There are 4 ways to turn a row about zero (a turn may also mirror it). The second row of each pair is the first, turned, with some noise. The first 36 pairs use one turn. New pairs use 2 turns, one after the other, and a turn may come again.
Some pairs, each with its turns in order after it:
[  8  -7   5  -5   9 -12   0 -16]
[  5  -7  -2   4   5   5   9 -21]	B

[ -3   4   6   5 -38 -16  26 -14]
[ 36  29  -1   2 -11  14  -2  15]	R

[-11  24 -22 -21   7  -5  12 -10]
[-1 14 36  5 14 -7 10  5]	R

[  7   6  36  -7 -19 -45  -8 -31]
[-31 -34  24 -27 -17 -25  15  14]	V

[  4 -27 -20   7  -5 -13  18 -15]
[ -2   9  13  -6  38   8   2 -13]	B

[-12   7  13  11  -5 -10  10   5]
[  4 -14   4  -7 -10  -6   1 -19]	V

[ 13  -9  20  -7 -33   8   0 -54]
[ 31  12   9  37   3 -32  29 -10]	Z

[-11  -9 -10   5  -4 -19   8  12]
[ -8  -1 -13 -22  -7  -7   4   4]	Z

[-30 -10   2  32 -22 -19   8  -1]
[ -4 -26  18 -12  -3  24   9 -37]	V

[ -4  11 -21   3  -1   7 -14   5]
[  6  10 -15 -12  17  14  -1   3]	V

[  1 -26  35 -13   4  10  28  14]
[  5  16   0 -10  -8  -5 -12 -50]	Z

[ 10 -26   4 -21   8   7 -10   9]
[-10 -19   1 -21 -10  11   1 -19]	R

[  4 -10 -27 -17 -37  -3  -4 -21]
[-39  -5 -10  -4   2  30  -2  18]	V

[  8 -34   7  -7  -2   2 -26  19]
[ -6  13  13 -22  36 -12  -8 -10]	Z

[21  1 -6 12  1  4 13 21]
[ -2  25  -8   9  -4  -7   5 -20]	V

[-19 -18  15  12   8 -17  18  22]
[ -8 -14  -9 -42   9   8  -6   0]	B

[ 28 -10  -9 -25  -7 -69 -12   2]
[-26  14  13 -33 -42   1  43  31]	V

[  6   2  13 -21 -10  29  14  11]
[-22   7   4 -10  -4  35   2   8]	R

[  8 -17 -13 -23  12 -10  14  -4]
[  9 -17   6 -22  -2   3  18 -15]	Z

[  9  22  -1  18 -15 -21  12 -15]
[ 22  20   2  17  -8 -10 -13  19]	R

[ 25 -18 -10   1  16   1   6  17]
[ 2 32  3 18 -6 -1 13  1]	V

[-18 -33  -3  18   3  25  13  23]
[ 18  10  17  29   0  27 -14 -25]	V

[ 7  9 -1 -7 21 11 -3 -8]
[21  2 -6  9 -7  2 12  2]	B

[ 11  -9   6   1  10  46  -8 -19]
[-21 -21  -3  20  14  30 -18 -15]	R

[ 0 -9  8 14  9 -1 24 32]
[ -7  -8 -19   0 -18   0  29  18]	R

[-7 -4 13 -5 -2 21  8  9]
[-12  -2 -10  -4   7  21   7   5]	R

[  1   4  27  -6 -13   3  12 -24]
[  9  11  -1  27 -10 -13  12 -20]	Z

[-23 -21  10   7 -18 -12  -1  12]
[ 21   6 -25 -19   3   4  15  -4]	R

[-10  32  14  12 -21 -26   3 -16]
[-30   7 -13  -2 -11 -33   8 -21]	B

[-9  4 12 20 -5 -1 17  0]
[-12  -5  -4 -17   7 -16  11   7]	B

[ 27 -16  10 -10  15   1  19 -29]
[ 23 -14  29   3 -14 -11  11 -24]	Z

[  1   8 -13  25 -19   7  -2  11]
[  5  18  -6  -3  -5   1 -11  29]	Z

[  1 -19   2   5   3  22   6  -4]
[  5 -13   5   3  18   8   6  17]	B

[ 15  12  14   7 -23   5 -36  -5]
[-13 -17  15  28 -20 -20 -12  -3]	B

[  0 -28  26  20  19  11   8 -27]
[ 18 -15  10  11  -5 -33 -25 -24]	Z

[ 29  16 -26  11 -17   8  18   0]
[ -5  33  32   6   3 -11  17   9]	B

New pairs. What belongs after each?
[-14  10  14 -24 -17  20  17   9]
[ 27  -9   1  21 -11  14   0  24]	Z Z

[-13  -1  32  -6   4  -2  -4  -8]
[ -1  -8  11 -17  20  17  -3 -10]	R Z

[ -3  -3  -7 -14   4  -5 -14  12]
[ -9   7  -6   2   2   2 -17 -12]	B R

[ 14 -15  14 -30 -14   8  14  -1]
[-10   1 -15  19  18  25  16   3]	B R

[19 14 -7  2  0  4 13 -8]
[ -4   6  -2   8 -28   1   0  -5]	B Z

[ -1  -4 -22  -9   3  -9   5 -34]
[ -4   6  29  19  -6 -20  -8 -12]	R Z

[  6   1  10  36  25 -44   0 -15]
[ 17  -5 -15 -14 -52 -26   1 -14]	R R

[  2  -3 -10  40   1  13  -4  -6]
[-29  -8  17 -15  -5 -11   1 -15]	B Z

[-13   3  -9  11 -14  -2 -10  -3]
[  3  -1  -3  -7   7 -23  -2  -3]	B R

[  6 -11 -14   3 -39 -14 -45   7]
[ 31 -16 -12  -1  -8 -12 -48  23]	V V

[-24  -5  -5 -29  -8   0  -8  17]
[ 28  23 -16   5  14   5   8   9]	Z B

[  4  18  -3   0 -21  -9 -38  -4]
[-17  -6  23 -33  16   1  10   2]	V R

[ -9  12  15  15 -14 -15  -9  -5]
[ -2 -15  12   8 -16   1  -3  24]	V V

[  4   1   3  -3   1  16 -26 -19]
[ 12  -9 -22  16 -15  -9  -4  -7]	B R

[  5 -20   4  23   6 -16 -29   4]
[ 14 -26  -5 -22  -3   2 -23 -15]	B R

[-34 -34  33  22  14  27 -20  -9]
[54 10 11  4 39 23 -8  5]	R B

[ 15  21 -11  -9   5   1   1  -7]
[  0  10   3  11 -24  -2   5  10]	B Z

[  2 -11  53 -27   9 -24 -13 -20]
[ 16 -16  14  21 -24  51 -25  -4]	R B

[  8 -11  13 -12 -21  21 -33 -19]
[-35  -7  -7   1  24   7 -24 -12]	V Z

[-21 -32   1 -22  26  13  18  20]
[ 11  38 -17  24  11   7 -25  16]	B V

[ -4  18 -28  -8 -11  15   7  18]
[-24  26  -7  -2   3 -16  -4  17]	B R

[ 19  -3 -10  19 -43   5 -22  24]
[-20 -15 -35 -30  26  17   6   3]	R V

[19  6  5 12  1  6  7 25]
[-16  16  -6 -12  14   5 -19   5]	Z R

[ -9  -2   4  19  28 -12 -20 -42]
[  1 -42   0  -9 -26   7  23  20]	V R

[ 15 -10   2   2  -9   4   1  19]
[  0   2 -12  11 -22   1   8  -2]	Z B

[-10   2   1  34  20   9  -4  -7]
[ 11 -17  -9  17 -11 -19  18 -10]	R R

[-14  -4  -3 -18  61 -26   0  18]
[  8 -26  29  26   0  37 -20  33]	Z V

[ 26 -23  -7  -8  27  15  -3 -10]
[-22   6   2  -4 -30   5 -28  15]	V Z

[-28  26  -8   2   5  24 -33  26]
[-24  29   9 -23  21   1  10  36]	B Z

[ 13   3  -1  10   0 -47   6   4]
[-13  15 -35 -10  -7  -6  20 -19]	Z Z

[-27  17   4  27 -26  13   8 -15]
[ -8  24 -12 -26  13  16  20 -23]	Z V

[ -9 -16  10 -21  23  -1   1  -2]
[ 11 -10 -10  13  24   7   6 -13]	Z B

[-12  29 -13 -12  -5   6  11  33]
[ 21 -20 -26 -11 -21  -7 -10 -19]	R V

[-26   6 -12  17 -24  16  16  21]
[-10  14  16  35   3  -3  19  21]	R R

[  0  12   4  15  13 -11  -7  15]
[  9   9  11 -20 -11   2 -11  -5]	B R

[-24 -28 -20   2  -9  -7 -10  14]
[-26 -15   0 -12  18 -15 -14 -19]	B R

[ -9  -1 -14  -6 -11  17  28 -33]
[  2   6   6  22  23 -33 -10 -20]	R V

[-4  2  4  4 10  7  6 10]
[ 4  0 -1  7 15 -1  1  5]	Z Z

[ 13  26  -3   5 -26  20   4  10]
[ 13 -14 -11 -19  18  16  11  25]	V V

[  7  -1 -13  31  -6   5   4  -2]
[ -7  24   5 -20 -12  -2  -6  -2]	Z V

[ 11 -10   5 -15  35 -12 -29 -16]
[-36  10  10  24  25  -6  13   8]	B V

[22 26 10 -4 16 12 13 -1]
[ 16   1  21 -14  -3   9 -20 -21]	R V

[ 13   2   8  11  18 -11 -13  19]
[ -2  -3 -13 -23  25   1  -2   2]	Z R

[ 41 -10 -29  -3  12 -19  32  15]
[ 32  30 -29  -6 -17  30  -7  16]	R R

[ -1   9  -7   5   0 -26  26  11]
[-20  20   3  13  23   3   8  -3]	V B

[-18   2 -19  32  -1  29  -7   1]
[ 13 -13 -14  11  25   7  30 -19]	R V

[ 35 -28 -10  30  -9  -4 -15  19]
[ 25  10 -14  -2   6 -25  31  36]	R Z

[ 14 -31  14  -7  -1 -24  15 -12]
[ 27 -21  -6  15   3  -5  -7 -27]	B Z

[ 29   9   2  16 -26  -6 -19   5]
[ 16   0  -5 -21 -18 -25 -11 -20]	Z V

[-2 11 23  2 -6 -4  6  7]
[-12   6 -10   6   2 -22  -6   0]	Z B

[  9 -11  -4   2 -36  35 -28   7]
[ 19   9  40 -18   7   0 -11 -31]	B V

[ 15 -27   2 -19 -13  10   4 -22]
[  4  -3  10  -2  -1   3  39 -22]	Z B

[  2 -10  13  35  20 -20   2 -11]
[-15  27  18   3  -6  17  26  -7]	R V

[ 17  23  -5 -40   0   3  15 -15]
[ 5 -2 -5 29 -6 41  1 15]	Z R

